The same things were measured in two ways. Each way mixes the same 7 hidden numbers, adds some noise and spreads widely along 5 directions of its own, which tell nothing about the thing.
Some things both ways: the first way, then the second way.
[ -7.8 -32.6   3.7  46.2 -12.4  -7.7 -21.8 -27.3   1.9 -45.3 -29.3 -24.7
  53.6  13.7  -3.0]
[-25.9  10.9  39.5   6.9   7.2  -0.8  29.1  -8.8  18.4  48.6  11.0  -6.5
   1.8   3.4  37.1  23.4  31.6  14.7]

[ -4.0 -19.6   5.8  32.0  14.0 -22.3 -14.6  14.5  -5.4 -52.2  10.3 -37.9
  50.5   5.0   4.6]
[  1.1  15.7   6.4  20.3  -6.9  17.4  -6.0   0.8  -0.9  -1.9 -27.1  21.9
   7.5 -15.5  14.2  32.2 -47.5  30.3]

[ 17.8 -11.3  16.3  60.3   8.5 -29.3  47.3  -1.5  29.4   5.5   8.6 -14.9
 -14.9 -18.8 -14.0]
[ -8.5  54.9  -6.4 -26.9 -14.8 -25.7  25.9  -0.2  31.4  -1.6  17.7 -20.0
 -18.1 -23.3  -3.1  10.5 -31.6   1.9]

[  5.6 -34.8  37.1  33.6   4.5  27.8  10.8  29.4  30.0 -39.2  30.3 -44.6
  22.6   9.3  24.3]
[-30.4 -17.9  30.0  19.1  -6.4   2.5   5.1  16.8  16.3   8.6  -0.6  14.2
   8.8   9.9  30.0  14.0   3.2   3.9]

[-53.6 -41.6  36.2  37.6 -51.4  47.4  -7.2 -32.9  16.6  -4.4 -11.3  -9.4
  79.3   6.8 -45.9]
[ 21.7  -3.1 -10.3 -32.7  14.0   9.6  12.7 -45.5 -16.4   6.7 -22.3  -6.6
   7.8 -30.6   7.7  11.5  19.9  26.6]

[ 16.2 -15.7  35.1  41.6 -23.9 -19.2  24.0 -18.5  26.4   9.4 -18.7   5.8
  14.8  -0.6 -48.9]
[-21.1  -4.1 -31.7 -31.2  -7.3   0.2  -3.0  -4.8  -4.7 -19.5  16.4 -11.9
   0.0  -7.1 -21.3   2.2 -44.7   3.7]

[-24.9   3.2  -4.4  63.2   4.4  17.1 -14.0  22.4   4.6  36.9   3.3 -31.4
  20.8   5.2  -3.8]
[ 32.0  32.9   1.7  -4.2 -13.4  10.3  19.9 -14.3  -5.3  -5.1  39.1  -0.5
  35.3  24.9  33.4  -6.0   4.7  24.3]

[ 35.2 -11.0  49.3  -1.1  -0.8 -18.8  16.6  15.5  11.9 -16.5  25.4  -9.1
 -12.0  -7.7 -22.7]
[ -8.1 -23.6   4.3  10.0 -11.6  -0.4  -8.9  31.7  18.5 -19.1  -5.7  23.7
  12.1  25.3 -11.3 -13.9 -29.4 -22.4]

[  0.4  19.2   3.8 -55.6   4.4  14.6  12.0  27.1 -26.0 -17.8  24.8 -22.8
   4.6  -4.1 -12.7]
[ 26.2 -17.7   2.0 -20.3  -3.6 -17.9   0.0  -0.2   3.6 -12.0 -20.8 -26.6
  -1.6 -16.1 -12.9   9.9  30.1  16.2]

[  9.0 -27.3  29.3  38.3   7.8  15.1 -32.4  10.6   7.5  30.1  33.1 -44.8
   5.9 -11.6 -42.7]
[-25.3 -50.6  17.2  -4.3 -28.5   2.6  -5.0  -6.7 -24.5 -28.3   1.7   5.3
  39.3  12.5 -16.6  -1.5 -35.8   4.5]

[-31.1  11.8   0.6  25.2  -2.5  30.7 -18.1  17.6 -12.3  42.3  14.2 -19.7
  14.5   1.5   2.0]
[  6.7 -27.1  18.8  31.4 -15.0  46.1  -3.9 -12.5 -26.5 -14.9  24.6 -22.0
  34.1  31.3  11.4 -11.7   7.7  -4.9]

[ -9.4  -9.6  20.6  69.2  20.8  -5.6   3.1  15.2  -5.1  12.6  26.1  -3.1
  34.4 -14.5  13.0]
[-17.9  33.0  -8.0   7.2  10.5  22.9   3.1 -25.1   6.9  12.2   3.4  -8.6
  -2.8 -12.3  19.8   6.8 -12.2   3.7]

[ 34.5  -2.5  50.9 -13.6  -2.5   0.6   9.7  -1.2   8.8 -16.6  -3.6  -2.1
  -7.3  10.7 -47.2]
[  0.8 -25.6  10.4 -12.0   7.5   3.9   1.7  27.3  17.3  -3.1 -17.5   5.8
   2.5  18.2   0.3   5.6 -10.2 -26.8]

[ 21.9  -4.5   8.5  47.4  -0.7  -7.2  11.3 -18.5  13.5   2.0 -35.3  -8.9
  10.2 -16.5 -30.6]
[ -2.5  26.6   5.0  -8.1 -15.2   5.1  27.2  -2.0  11.5  -4.9  26.6 -18.4
   1.7   3.5  14.0  -3.0 -18.1 -13.8]

[ 20.2 -19.4  35.9  64.5  28.9  -2.6  -6.6  -3.6  -4.6  12.3  24.8  12.1
  19.5   3.5   4.8]
[-12.4  10.9 -12.7 -29.6   9.5 -34.6  28.8  24.1  45.2  36.2  13.0  17.7
 -27.2  -2.9  26.2  12.9  27.2  13.6]

[ 25.2  -8.2  42.8   3.5  -1.1  10.6   3.6 -16.8   3.5 -31.9 -22.2 -10.0
  11.2  -6.0 -25.9]
[-14.6   0.1  52.6  21.7  23.8  45.0  18.5 -11.1  12.2  25.0  -4.7 -11.2
  18.0  24.8  32.3  -5.3  10.7 -52.3]

[ 13.1   5.2  21.8  11.7 -11.7  -9.1   6.4 -18.7  -4.4 -23.3 -19.4   6.1
  15.1   8.1 -22.6]
[-14.4   8.6  30.4  19.7  26.0  37.6  11.5 -20.2   7.0  31.3   7.6 -23.3
  14.4  18.7  26.8  -1.4  24.4 -26.9]

[-21.3 -19.4  12.6  17.0 -37.3  -0.5  -9.9 -19.8   4.1 -20.9 -13.3 -35.1
  37.1  -7.8 -56.6]
[ 14.8 -12.5  17.6   2.9 -19.7 -15.9   1.9  21.7  13.7  -8.9  -5.7   1.3
  11.1   7.6  -6.0   7.5   1.5  12.6]

[-32.2  -1.9   2.3  24.3 -13.3  14.2  -0.7 -19.0  -9.3 -13.4 -18.8  -4.5
  52.1  18.9 -16.5]
[ 40.0 -10.8  -7.3 -11.1 -10.4  -2.3  14.0  16.9   4.7   2.6 -13.2   7.4
  -3.0  -7.9  15.0  23.1  13.2  31.2]

[-10.8   0.8  -0.5  13.8 -15.3   2.7 -13.5  21.5   1.1  21.1  -1.1 -39.4
  16.4 -18.5 -32.2]
[ -7.3  -9.6   9.9  25.3 -26.1   7.9 -11.2  35.2   4.3 -24.0  23.1 -22.5
  10.3  23.5   0.7  11.4 -24.8  -1.2]

[ 10.5  -2.3  17.4  48.7  32.7  -0.5  20.8  25.4   7.6 -29.9  25.3 -25.3
   1.7  30.5   8.2]
[-26.5 -26.0  -8.0 -35.4  -1.9 -17.7  -0.7 -17.8 -10.6 -10.7  -0.2   1.7
  20.9  -8.8  -4.0   8.9  -8.6  28.0]

[-10.2  14.6  23.2 -14.9 -16.6  13.0   6.2   1.0 -10.4   3.9  11.0  -4.1
  -3.8  -2.5 -21.2]
[  1.9 -47.2  -7.9 -32.5   4.3  -3.3 -10.3 -24.1  -8.4 -18.9  -5.8 -35.4
  10.3   2.2 -46.7 -21.5  21.2 -14.0]

[-14.2   1.1  16.6  34.3   5.2  13.5  29.8 -17.0  -0.2 -30.2 -39.5  19.3
  65.6  10.4   0.0]
[ 36.8  -2.4 -26.1  -2.9  -7.7   8.8  13.5  37.5  14.7 -12.6 -17.7  25.0
 -22.0 -11.3  27.5  19.4 -13.0  17.5]

[  8.7  23.1  25.2 -19.2 -10.5  -2.1   6.5  14.2  -4.5 -12.0 -27.8 -11.5
   2.6   3.6 -35.9]
[ 54.7  32.3 -13.4 -38.2  13.7 -16.6  13.2  14.7  24.9   0.1  10.3  -6.6
  10.9  24.4  10.9 -10.6  28.4  -6.5]

Other things, the second way, with their names:
q672: [-24.3 -25.1  -0.1  15.6   6.9  21.6 -13.7   7.5   1.7   6.4  -7.1 -38.9
 -16.6  -5.4   0.3  20.8  10.4   0.1]
q889: [-20.0   0.0  11.2  -2.7 -19.0 -10.1  27.5  -0.8  14.3   5.9  42.4 -42.9
 -10.4   5.0   8.6  -4.1  36.7   1.6]
q984: [ 33.8 -20.7  23.4  -4.4  -1.3   6.2  13.9   6.5   0.0   7.7   1.1  -9.8
  23.5  24.0  18.5   4.8  39.1   5.2]
q768: [ 22.2  49.6   9.8  17.7   4.8  13.6   2.2   5.5  15.2  16.7 -20.8  14.7
   3.7  -8.2  29.8  28.9 -27.5  23.5]
q50: [  8.4 -12.5  -4.4 -13.5  24.9  25.9   4.1  -5.0  -7.1  11.9 -26.8 -21.9
  -8.4 -21.6  26.5  32.5   8.2  12.4]
q681: [-18.6 -25.7  23.2  28.8 -29.2   5.0  -1.2   7.4  11.3 -21.5  23.1  11.7
  24.5  36.5 -18.0 -39.0  -5.4 -29.7]
q698: [  9.0 -14.5 -21.2 -20.4 -13.7 -17.4   6.2   4.5   8.0  -8.7 -12.7  19.3
  -3.8 -14.1 -16.1   6.8 -19.0  22.5]
q271: [ 47.2  16.7  -4.7 -14.1  21.8   5.3   1.8  19.4  12.8   9.8 -18.2  24.2
  17.2  21.3  33.5  14.2  11.8  16.1]
q272: [ 16.3 -33.0  -1.6  12.3   0.3  20.4 -16.4   4.7  -8.8 -25.2 -23.7  41.4
  31.7  19.1  13.1  -8.0  -8.4   6.3]
q283: [-32.4 -19.2   8.9  19.7 -30.0  -5.9   1.0  25.7  11.8   3.6   8.8   6.8
  -4.4   5.8  -2.4  17.1 -28.7  19.4]
q417: [-31.4  30.7  37.4  26.4 -22.4   2.2  12.7  -9.9  11.3  -2.2  28.5 -23.8
  16.9   6.9  16.9   1.3 -14.0  -1.7]
q269: [-27.5 -17.0   1.6 -19.2  31.0  17.3 -12.0 -23.0  -1.4   6.0 -19.0 -37.6
   0.9  -8.4 -18.1   3.1  -2.2 -27.4]
q103: [ -9.7 -58.6  -0.1   5.9 -10.2  19.8 -22.2 -25.4 -35.2 -34.4  -2.5   8.8
  48.0  15.8  -8.5 -17.3  -0.3  15.3]
q959: [ -1.4 -68.9   4.0  -2.2 -48.5  -7.4  -0.1  22.9 -17.7 -45.1  22.0  -9.4
  21.1  17.3 -20.2  -6.1  -9.0  12.0]
q163: [-23.1 -64.4  17.5  13.0 -16.2  15.9 -10.9  22.5  -5.3 -39.5  -7.5   0.4
  17.5  21.0   1.2  -4.3  -9.0 -26.9]
q799: [ 27.9   4.6 -25.7  -5.7 -15.4   1.3   1.1 -12.5  -7.4  -7.1  -0.7  -5.6
  -0.6 -17.0 -12.6   3.7  -4.0  39.8]
q488: [ 39.5  16.5  -2.3   5.7   1.8  34.6   5.3 -11.2  -3.6  -7.2 -21.8  30.1
  21.6  -1.0  18.2  -0.5 -28.6  -0.8]
q334: [ 27.3  23.8 -31.8 -34.7  14.6  -7.0  25.9  -2.3  18.2  22.8   9.9 -15.8
 -27.3 -16.6  23.5   9.2  38.5  18.6]
q256: [ 11.6 -32.6   5.2  10.9  -6.3  27.3 -14.1  16.1 -10.8 -32.0 -18.0  -3.3
  19.5  15.0   2.6   2.1 -20.2 -12.8]
q544: [ 21.3  20.0 -21.5 -12.3   0.7   4.8  15.1  19.4  14.2   4.3  26.2 -20.7
  -9.8  12.4  24.8   6.8  14.9   4.3]
q208: [  3.0 -27.3  14.6  -6.7 -34.7  -7.3  10.9   3.8  -0.2 -10.4  -1.7  17.7
  17.5   2.7 -21.9   0.0 -36.0  10.0]
q807: [ -9.1  14.5  18.8  16.2 -26.0   4.7   7.5   9.2   0.6   4.8  13.1   3.5
  15.6   7.5  12.3  20.0 -33.9  21.7]
q894: [ 27.2  24.3  35.9  29.1  -7.8   3.4   1.1  13.6  14.6   6.1 -27.2  19.7
  21.4   2.3  18.7  19.5  -6.6  17.5]
q500: [-11.1 -23.3  -4.3 -30.2   2.2 -13.9   5.6   5.5   9.8 -19.6   4.8 -16.7
  -0.1   0.8   4.4  -2.6  17.0 -11.4]
q760: [-45.2  -9.8  -3.2  -8.2  26.0   7.0 -13.8 -18.5   5.8   6.3 -22.0  -1.9
  -2.0 -17.2   2.1  10.4  -6.7  -8.7]
q908: [  0.7 -12.1 -22.4 -26.0 -15.5   2.9  22.7  -7.8  -1.7 -13.5  23.8 -20.8
  -8.3  -8.2  -7.2  -9.7   2.4   0.0]
q448: [-34.9 -24.0  16.2  -3.1   5.1   2.7   0.0  -9.3   6.0   1.5   1.0   2.6
  16.5  11.5  -2.9  -8.7   3.6 -14.4]
q556: [-29.7 -42.1 -37.4 -15.9 -18.0 -11.2 -23.0   2.3 -11.6 -45.0  27.4 -29.0
   6.3  10.3 -28.9 -18.3   3.2  10.1]
q207: [ 43.9  23.9   7.9  26.0   0.8  41.9   2.2  -3.4 -12.3  -4.1 -20.1  18.2
  20.4  -6.6  42.7  24.3 -19.3  23.4]
q285: [-21.9 -57.8  -0.1   2.3 -23.4   2.6  -6.3   4.1 -12.7 -33.2  16.6  11.6
  23.6  21.0  -9.1 -18.1  -3.3   2.0]
q857: [ 46.3 -14.8   9.6  22.9 -14.2  29.2  -1.6  -5.5 -17.1 -21.3  -2.1   6.3
  31.1  21.0  10.5  -5.5   7.8  18.0]
q654: [-42.7  13.0  16.5  -1.7  28.7  20.2   1.8 -40.5  -4.3  20.9 -14.8  -2.0
  14.2 -18.8  25.5  15.5  -7.9   3.4]
q498: [ 59.0  37.0 -25.6 -11.1  16.7  17.1  15.8 -12.2  12.2  11.6  -6.5   4.9
  -6.7  -0.4  15.1  -9.5  23.4   5.9]
q925: [-56.0 -28.2  28.5  38.1 -23.3  21.9 -29.1 -21.9 -19.8 -25.2  18.3 -21.9
  37.9  18.2 -26.6 -14.9 -35.3  -8.4]
q89: [-12.5 -25.2 -18.9 -29.4  26.8  24.4  -3.1 -34.1 -18.3 -10.9   5.3 -30.5
  19.4   6.6  -0.4 -13.2  18.6 -14.3]
q663: [-37.4  18.6   0.5 -13.7  -1.3 -36.7  17.7  38.1  46.5   8.4  22.4   1.5
 -22.4  11.2  22.3   9.4   6.6  -4.5]
q541: [-52.8 -51.2 -18.1 -18.8  21.8  11.7 -26.6 -17.3 -23.0  -7.9  -5.0  -8.1
  24.1   3.0   4.4   9.5  -1.4  16.3]
q607: [  5.6  16.0  -7.1 -19.7  18.9  -8.4   7.8  -4.1  19.7  25.7 -20.0  16.5
  -4.6 -11.5  15.1  11.8  11.1  17.7]

Some of these things the first way, each followed by its name:
[  1.1  27.4   7.5  35.8   9.1  -0.1  28.0  -1.7  -7.5  33.4 -18.4  21.2
   8.0   6.5 -29.6] : q544
[ -1.5  13.7 -24.9  25.8  10.6  12.9 -32.9 -18.1 -25.2   2.8 -42.0 -34.7
  29.3 -11.2 -34.3] : q959
[ 13.9   8.3  17.2  23.0  28.5  -5.4  23.4  22.8 -13.3 -11.8  23.1  -0.5
   3.6  13.1   8.8] : q488
[ 22.9  29.9 -17.3  43.8  42.3 -19.4  13.4 -19.5 -29.6 -55.7 -64.7  -1.6
  27.6   5.5   6.5] : q285
[  0.0 -10.9  35.9 -33.5  14.3  48.0 -12.5  19.6 -15.4  15.1  24.7   0.2
  35.8  10.8 -32.5] : q50
[  7.0 -18.6  38.5   7.9  -8.0 -14.4  11.9   8.1   4.3 -45.6  11.3  -1.0
  32.7  20.2  -5.4] : q607
[ 19.8  19.3  34.2  -9.1  11.8  -6.3  41.2  22.5   0.1 -33.7  13.1   3.2
 -19.6  16.4  -0.8] : q269
[  0.3  25.1  13.4  -3.9  31.5   2.3  17.3  28.5 -30.3  38.4  51.6  15.8
  -9.6   1.6   6.3] : q672
[  4.8  30.1  -0.1  22.5  34.1  -0.5  30.2  -7.4 -22.4  -8.1 -13.9  37.3
  18.6  21.2  19.8] : q334
[-10.4 -15.7  23.3  29.7  -0.4 -20.7   9.0  25.1   8.0 -11.5  44.0 -22.4
  17.5  10.2 -14.2] : q768
[-11.7   6.1   3.3   6.0  19.6  -8.9   9.5  38.8 -18.4  58.9  90.5   1.6
  -9.2   5.5   7.9] : q799
[-29.3  46.4 -12.0  73.1  24.9  10.5  10.6  17.9 -21.4   9.3 -29.5  -4.5
  28.4 -15.4  16.6] : q556
[  2.3   9.3   6.7  17.0  17.8 -11.1  14.1 -12.4 -21.3   5.5   0.3   6.2
  18.2   4.8 -61.0] : q103
[ 27.6  10.2 -17.1 -23.0  10.1  -4.7  11.9  -2.4  -9.8 -11.6 -24.0 -19.6
   1.9 -11.5   3.7] : q889
[ 42.0 -14.2  37.3  -3.2  10.7 -11.0  -1.2  -3.6  -6.1 -24.6  12.1 -10.3
  10.7  -5.5 -31.9] : q448
[ -8.2 -13.8  37.6  29.9   6.8  32.4  -4.7   9.5   3.0 -10.4   1.9 -10.2
  50.1   7.8 -40.3] : q541
[ 13.2 -54.5  17.2   1.3 -25.8 -21.7 -40.1  -3.3  -1.5  -4.2  23.2 -31.7
  39.1 -15.5 -34.2] : q283
[ 56.8   8.3  10.0  -8.6  34.4 -41.5  -7.8  12.8 -29.6  15.1  37.9 -15.6
 -27.5 -31.5 -12.5] : q681
[ -3.2  34.2   8.0  24.1  15.0  10.5  46.2  11.8  -4.2 -34.6 -27.3  -1.5
   3.6  19.5  -9.8] : q256
